The rows come from 4 hidden closed curves, with some noise, and rows from the same curve form a group. Each curve winds through 8 dimensions. The rows are also pushed far along 5 directions, which tell nothing about the answers.
(in the rows, 128 means zero)
Some rows, each with its group after it:
[181 145 176  96 138 166 147 130 127  75 159 145 160 125  79 149 142 132
 124 177  82 152 135  99 135]  (0)
[156 157 147 141 141 137 140 172 104  78 157 145 128 145  91 166 133 115
 140 169 122 161 149  91  97]  (3)
[ 76  77  98 166 155 108 133 117 115 161 164 155 129 109 124 125  73 126
 109  89 139 124 113 131 100]  (3)
[135 125 114 109 114 142 141 124  99 115 120 141 203 127  97 135 104 115
 110 107 117 108 121 120 132]  (1)
[167 161 179 104 117 158 148 143 147  67 143 122 139 154 109 158 177 142
 145 176 105 158 151  70  66]  (0)
[204 150 115 122 137 129 131 119 117  79 108 101 175 167 180 134 207  78
 119 176 124 148 169 193 154]  (1)
[143  96 128 137 136 121 161 122 124  97 157 149 178 141  96 180 120 110
 119 121 137 162 115  57  81]  (2)
[111 118 107 171 125  89 131 152 107 128 149 132 170 175 134 162 143 114
 116  98 192  87 139 121  92]  (1)
[147 175 161  95  85 147 109 141 146 114 101 103  82 141 129 127 161 142
 131 151 127 100 130 109 159]  (3)
[124 107 136 172 126 119 145 160  95  92 175 149 129 184 134 177 140 110
 117 155 160 138 161 103  94]  (0)
[171 130 137 118 159 159 148  75 152 102 118 109 185  82 114 133 132 139
 150 156  83 182 111 114 154]  (0)
[144  87 103 149 165 123 151 134 119 107 166 166 147 138  97 162 102 123
 122 127 124 157 109  96  74]  (0)
[147 145 154 116 129 137 118 110 166 129 118 111 111 109 124 115 151 137
 123 144 101 146 123 108 119]  (1)
[124  89  98 123 132 125 149 122 129 111 157 142 150 132  97 163 101 131
 133  96 137 124  91  68  82]  (1)
[115 104 140 105 135 126 137 131 136 143 134 149  88  99 104 124 102 142
 156 117 125 149  99 104 146]  (0)
[151 131 162 121 145 138 132 112 137 119 130 135 132 119 131 124 141 145
 122 156 114 134 134 158 163]  (0)
[187 141 138 131 149 127 132 111 135 106 113 121 207 145 128 143 170 121
 109 149 131 125 134 157 149]  (3)
[131 112  97 110 119 125 147 131 119 126 144 128 183 155 107 151 123 131
 131  93 143 104 107  99  87]  (1)
[ 94  90 116 110 115 120 152 142 123 136 136 164 110 136 106 148  83 151
 139  84 153 113  97  87  88]  (2)
[ 91 131 156  87 101 149 136 112 158 169  90 139 100  77  85 107  75 165
 146 102  93 164  93  52 110]  (0)
[126 144 140 126 100 117 136 155 105  99 144 136 151 158 118 150 148  89
 101 123 144 113 158 101  83]  (3)
[112 114 132 179 150 117 127 151 115 101 179 138  96 150 147 150 137 137
 136 148 159 111 150 140 122]  (0)
[170 136 108 121 162 127 144 117 145 100 126 129 160 107 103 154 125 137
 143 122 126 134  96 112 115]  (0)
[154 128 147 123 136 134 143 123 133 118 112 129 154 114 109 143 133 125
 154 147 121 179 121  97 150]  (2)
[116 122 130 126  98 154 114 106 127 138 126 118 174 129 108 112 113 131
  92 117 104  89 121 108 137]  (3)
[120 112 132 153 115 134 139 141 108 104 161 138 163 180 126 161 138 133
 110 137 150  99 144 108  97]  (0)
[138 106 157  91  82 165 165 115 120 102 130 142 193 169  96 167 122 141
 113 133 113 141 123  48 100]  (2)
[169 146 154  87 132 173 148 107 155  85 135 111 128 120 115 145 147 161
 154 164  89 150 115  95 130]  (3)
[133 135 101 134 187 149 115 118 122 131 132 139  96  46 101  94  65 137
 148 139  76 145 103 174 176]  (1)
[157 146 131 117  88 133 149 165  98  93 130 137 165 199 102 186 142 113
 119 138 154 127 140  69  93]  (2)
[144 124 117  91 133 149 170 114 116 111 131 142 210 115  83 147  98 132
 145 111 100 166 115  83  78]  (3)
[132 123 130 125 100 119 144 149 101 112 144 142 139 209 162 164 151 132
  94 130 170  87 156 152 103]  (2)
[ 90 137 118 152  99 120 110 154 106 150 119 127  86 153 148 118 117 119
 114 124 141 116 152 135 117]  (3)
[125 170 144 118  66 115 102 181 126 144  71 121  66 191 150 128 162 128
 118 133 163 108 154 123 116]  (0)
[101 144 119 122  81 125  96 128 150 175  79 111 114 152 139 100 133 137
  86  94 131  84 127 115  80]  (1)
[113  80  83 169 182  91 141 112 112 137 148 140 174 101 150 132 111 118
 153  96 167 118 112 188 160]  (3)
[137 133 143 108 126 147 145 126 113 123 146 135 170 110  67 148  97 132
 132 132 104 149 109  75 144]  (2)
[148 149 150 111 108 104 140 168 115 106 128 134 108 175 148 147 176  96
 133 148 157 150 165 128 102]  (1)
[149 177 149 110  78 135 136 179 104  77 120 121 142 194 130 157 177 104
 125 149 146 118 177  97  75]  (3)
[118 100 137 159 171 133 148 129 124 101 186 164 110 102  92 160  86 144
 126 140 120 147 115  93 107]  (1)
[154 138 129  93 113 126 149 151 128 100 111 144 128 154 110 161 137 130
 138 121 145 130 117  92  91]  (2)
[114 165 194  73  35 159 130 159 133 107  86 116  84 170 143 119 174 132
 141 152 125 129 166  75 120]  (3)
[153 147 149 129 110 129 113 131 138  95 115 114 113 136 139 129 170 101
 111 153 127 119 145 121 146]  (3)
[122 116 112 174 157 105 134 155 109 105 155 163 107 129 113 159 101 109
 115 127 147 146 133 109  79]  (1)
[114 142 119 146 188 123 115 139 135 119 146 131  57  54 131  98 110 131
 175 138 109 153 129 168 131]  (3)
[105 109 115 146 186 105 122 117 149 164 144 135  73  67 123 115  93 164
 172 111 141 132  87 158 171]  (2)
[172 145 152 121 144 160 124  83 165 106 103 100 154 102 144 110 163 143
 130 167  83 151 131 145 148]  (0)
[118 107 123  94  83 151 119  76 139 159  87 108 167 145 166  91 135 137
  89 111 108  88 121 165 171]  (1)
[139 114 100 157 176 128 114 105 123 121 163 112 112  79 137 113 117  97
 135 149 101 150 120 164 187]  (1)
[117 152 139 132  70 134 117 157 115 131  89 121 145 172 119 137 142 113
 112 124 144 117 147  78 100]  (2)
[191 170 141 117 125 115 131 139 127  96  94 109 172 154 144 144 195  97
 131 154 146 141 154 154 142]  (2)
[145 126 140  99  96 130 163 136 107 131 102 146 210 171 104 155 125 127
 124 118 135 153 136  93  93]  (2)
[110 151 138 149 157 134 100 123 142 166 108 120  89  78 125  88 105 167
 146 139 113 120 118 175 180]  (1)
[100 147 134 108  54 136 113 140 143 163  54 120  93 151 123 120 117 137
 109 101 135 122 120  63  95]  (0)
[160 108 110 168 210 107 153 135 111  76 193 151 147  94 104 173 118 108
 159 147 144 158 115 139 148]  (3)
[162 133 121  78 108 138 158 133 122  99 108 143 192 148  89 160 126 123
 125 106 129 126 107  80  88]  (2)
[127  90 115 134 140 131 131  84 134 126 139 121 173 101 130 118 121 110
 112 111 114 122 112 131 150]  (0)
[174 119 135  99 122 150 156 111 131  77 124 129 178 153 140 158 160 131
 132 148 126 130 130 127 139]  (2)
[116  97 108 117 105 122 149 117 118 156 110 145 183 130  82 151  82 116
 116  85 134 149  93  52 108]  (2)
[143 130 111 146 134  89 137 168 102 105 147 138 115 179 164 155 168  87
 131 139 172 140 164 159  96]  (1)

New rows. What belongs after each?
[160 121 107 165 190 108 151 157 101  65 195 159 113 129 113 181 121 102
 134 153 145 151 134 134  99]  (2)
[119  90 109 166 174 124 150 124 111 101 176 149 135 110 124 147 103 117
 146 137 123 163 130 123 104]  (3)
[ 62  95  89 125  93 110 143 139  99 145 154 135 140 140 130 141  86 117
 123  63 162  87 120 100  91]  (3)
[160 146 110 154 194 117 127 146 136  97 160 127  54  99 123 161 125 144
 171 162 139 147 106 143 156]  (3)
[154 151 144 150 141 141 119 140 139  92 139 116  91 123 117 149 145 129
 144 170 121 148 128  96 139]  (2)
[138 130  95 131  90 142 120 115 126 137  80 123 195 162 109 140 115 119
  70 100 121  96 114  90  81]  (0)
[118  95 101 174 168 135 130 120 116 117 166 139 143 117 112 141  97 145
 135 128 127 113 113 134 130]  (0)
[122 105  67 156 200 119 123 117 123 133 155 149 103  51  90 123  53 119
 137 102 105 138  79 137 132]  (2)
[ 79 126 140 146  98  87 139 172 117 152 125 152  64 163 141 160 116 136
 136 103 197 127 140  96  95]  (0)
[110 133 135  90  86 137 123 131 130 157 102 136  86 151 137 119 111 153
 103 111 131  96 120 130 128]  (2)
[ 67 108 114 154 112 116 103 132 120 195 111 140  76 132 155  91  86 136
  93 103 130 120 138 155 113]  (1)
[162 144 120 119 115 155 110  89 154 128  83  97 178 143 150 107 157 136
  85 134  99  99 131 154 120]  (1)
[133  95  63 141 170 124 137 107 120 136 160 121 189 115 112 136  96 129
 143  94 128 114  92 139 119]  (1)
[ 99 145 139 177 139 100 101 161 114 160 117 132  61 129 163 111 129 137
 142 144 166 125 155 186 169]  (1)
[171 165 178  98 146 153 132 128 164 109  82 133  74  94 121 119 146 160
 164 180  94 188 128 126 149]  (1)
[117 150 171 122  93 123 126 135 151 135  93 112  84 154 171 128 171 140
 138 145 150 143 156 122 124]  (0)
[161 168 121 107 131 161 107 119 126 110 115 101 136 107 121 102 137 123
 125 155  83 111 132 165 177]  (1)
[141 124 125 138 122 134 126 101 133 115 109 103 210 126 137 125 159 121
 134 123 136 103 128 133 160]  (2)
[138 120  88 157 139  99 135 139 102 110 153 120 184 147 130 154 140  78
 123 109 157 124 138 123 107]  (0)
[129  79  98 141 181 128 128  85 139 144 134 136 127  59 119 109  83 126
 150 118 105 160  81 146 193]  (0)
[ 87 124 133 151 103 114 136 159 100 152 141 153 163 178 109 153 101 155
 106  97 171  86 140 108  69]  (1)
[128 124 145  88  80 154 119  90 132 151 100 100 159 141 156  96 150 124
 105 131 105 107 133 149 191]  (1)
[110 135 176 146 116 107 141 169 109 105 163 150 109 179 151 153 165 132
 125 148 172 118 179 137  90]  (2)
[119  94 118 157 154 122 145 115 113 116 176 144 166 128 122 146 108 118
 108 123 128 134 131 125 103]  (3)
[125 117 146 149 145  93 140 156 131 111 148 151  67 156 162 156 155 125
 130 143 171 145 151 142  92]  (2)
[124 125  96 133 123 128 131 106 120 146 104 117 191 140 151 111 125 119
 107 105 121 120 139 157  97]  (3)
[121 108  95  98  96 139 110  87 142 167  73 111 141 124 159  80 119 109
  88  99  95 118 118 155 136]  (1)
[128 124 150 126 130 155 131 121 139  97 152 129 117 105  99 132 121 132
 134 146  97 141 120  78 122]  (0)
[149 143  89 152 204 119 121 120 136 125 151 125  76  62 117 127  90 130
 147 142 104 159 100 163 155]  (3)
[120 165 175 104  85 152 121 147 135 143  93 132 117 148 104 124 128 169
 121 136 122 108 138  99 114]  (1)
[136 131 141 125 122 143 154 130 136 100 134 133 153 138 104 161 128 138
 143 135 121 166 127  54  72]  (0)
[184 136 119 161 198 115 146 143 134  58 154 137 105 117 138 168 159 106
 163 176 135 184 140 140 109]  (3)
[100 103 120 157 136  76 148 151 106 122 187 146 121 180 167 169 145 114
 105 106 195  99 155 153  81]  (3)
[187 119 148  99 129 147 139  90 141  99 114 111 188 132 144 130 180 113
 128 161 109 147 129 154 197]  (0)
[124 141 131  71 104 155 151 124 138 145  89 136 141 110  85 127  88 153
 146 104  93 162 100  63  83]  (3)
[ 97  99 124 152 100 110 133 123 124 148 141 135 179 162 122 149 124 127
  89  89 165  88 125  91  86]  (1)
[119 159 125 133 167 114 147 196 111  83 187 148  58 118  97 165 111 144
 190 137 151 133 135 104  71]  (3)
[162 167 138 100 136 156 126 117 130 135 106 113 173  97  77 119 114 144
 144 138  91 141 107 117 169]  (2)
[139 163 125 120 128 125  99 125 148 136  88  97  79  81 141  92 144 107
 153 137 112 147 125 141 175]  (0)
[148 153 175 125 139 161 126 147 142  84 146 130  64 118 110 138 143 159
 158 184 107 145 132 104 140]  (0)
[169 162 128 129 182 127 119 156 138 104 136 139  75  93  96 131 123 142
 158 155 115 144 113 144 131]  (0)
[122 121 127 138 160 123 150 143 111  87 207 140 111 116 111 161 114 128
 146 136 135 124 129 116 119]  (3)
[120 120  71 155 152 115 113  94 111 151 122 106 184 104 156  99 113  93
  95 102 117 110 134 198 142]  (3)
[ 74 130 143 110  52 146  95 125 132 179  91 120 121 142 114  90 107 142
  81  88 120  68 120  90 125]  (3)
[139 123 115 139 159 115 158 153 108  97 174 151 149 123  85 166 112 101
 151 130 127 181 127  73  64]  (0)
[140 162 165 134 108 112 105 159 140 135  82 131  75 153 152 119 174 123
 120 153 152 134 156 143 131]  (3)
[142 129 108 125 146 140 118  96 139 143  93 125 138  74 104 119  86 134
 122 117 104 130  87 128 187]  (0)
[128 122  98 130 155 100 124 138 131 140 107 136  93 112 150 124 123 130
 152 104 160 117 109 175 145]  (2)
[132  98  98 163 139 105 137 117 119 116 126 130 165 156 175 142 149  96
 109 123 154 139 149 156 103]  (3)
[156 139 133 171 188 130 132 162 121  68 205 143  95 122  93 172 128 138
 149 173 132 129 127 114 117]  (3)
[178 163 166 123 122 141 131 133 120 106 114 119 175 158 128 138 176 126
 118 173 123 135 159 153 163]  (3)
[ 95  88 109 154 197 120 133 114 134 159 163 168  93  55  87 119  44 164
 143 104 113 146  83 138 133]  (0)
[ 95 102 101 167 115 116 121 134 103 165 118 138 157 167 143 132 103 135
 103 106 157 103 137 147 120]  (0)
[152 144  87 129 125 145  97 103 141 147  71 108 165 113 121  96 117 127
  99 115  98 101 106 146 140]  (0)
[139 119 118 109 138 129 144 127 125 122 150 138 191 130  89 137 121 132
 124 103 123 109 111 111  90]  (0)
[105 118  95 134 158 135 129 132 110 159 140 155 128  92  84 111  51 139
 127 104  92 149 108 123  95]  (1)
[186 163 129 118 155 134 131 119 147  86 113 103 134  97 128 133 166 100
 154 163 105 172 128 125 149]  (0)
[201 145 146 112 174 137 143 116 139  73 156 117 175 120 129 141 185 124
 148 171 116 138 137 171 156]  (0)
[133 125 163 141 137 127 148 145 117  88 183 148 121 150 128 160 147 124
 121 159 134 145 157 115  97]  (3)
[156 108  99 146 126 128 120  92 127 103 115 106 175 143 169 129 160  83
  89 133 125 115 136 160 156]  (1)
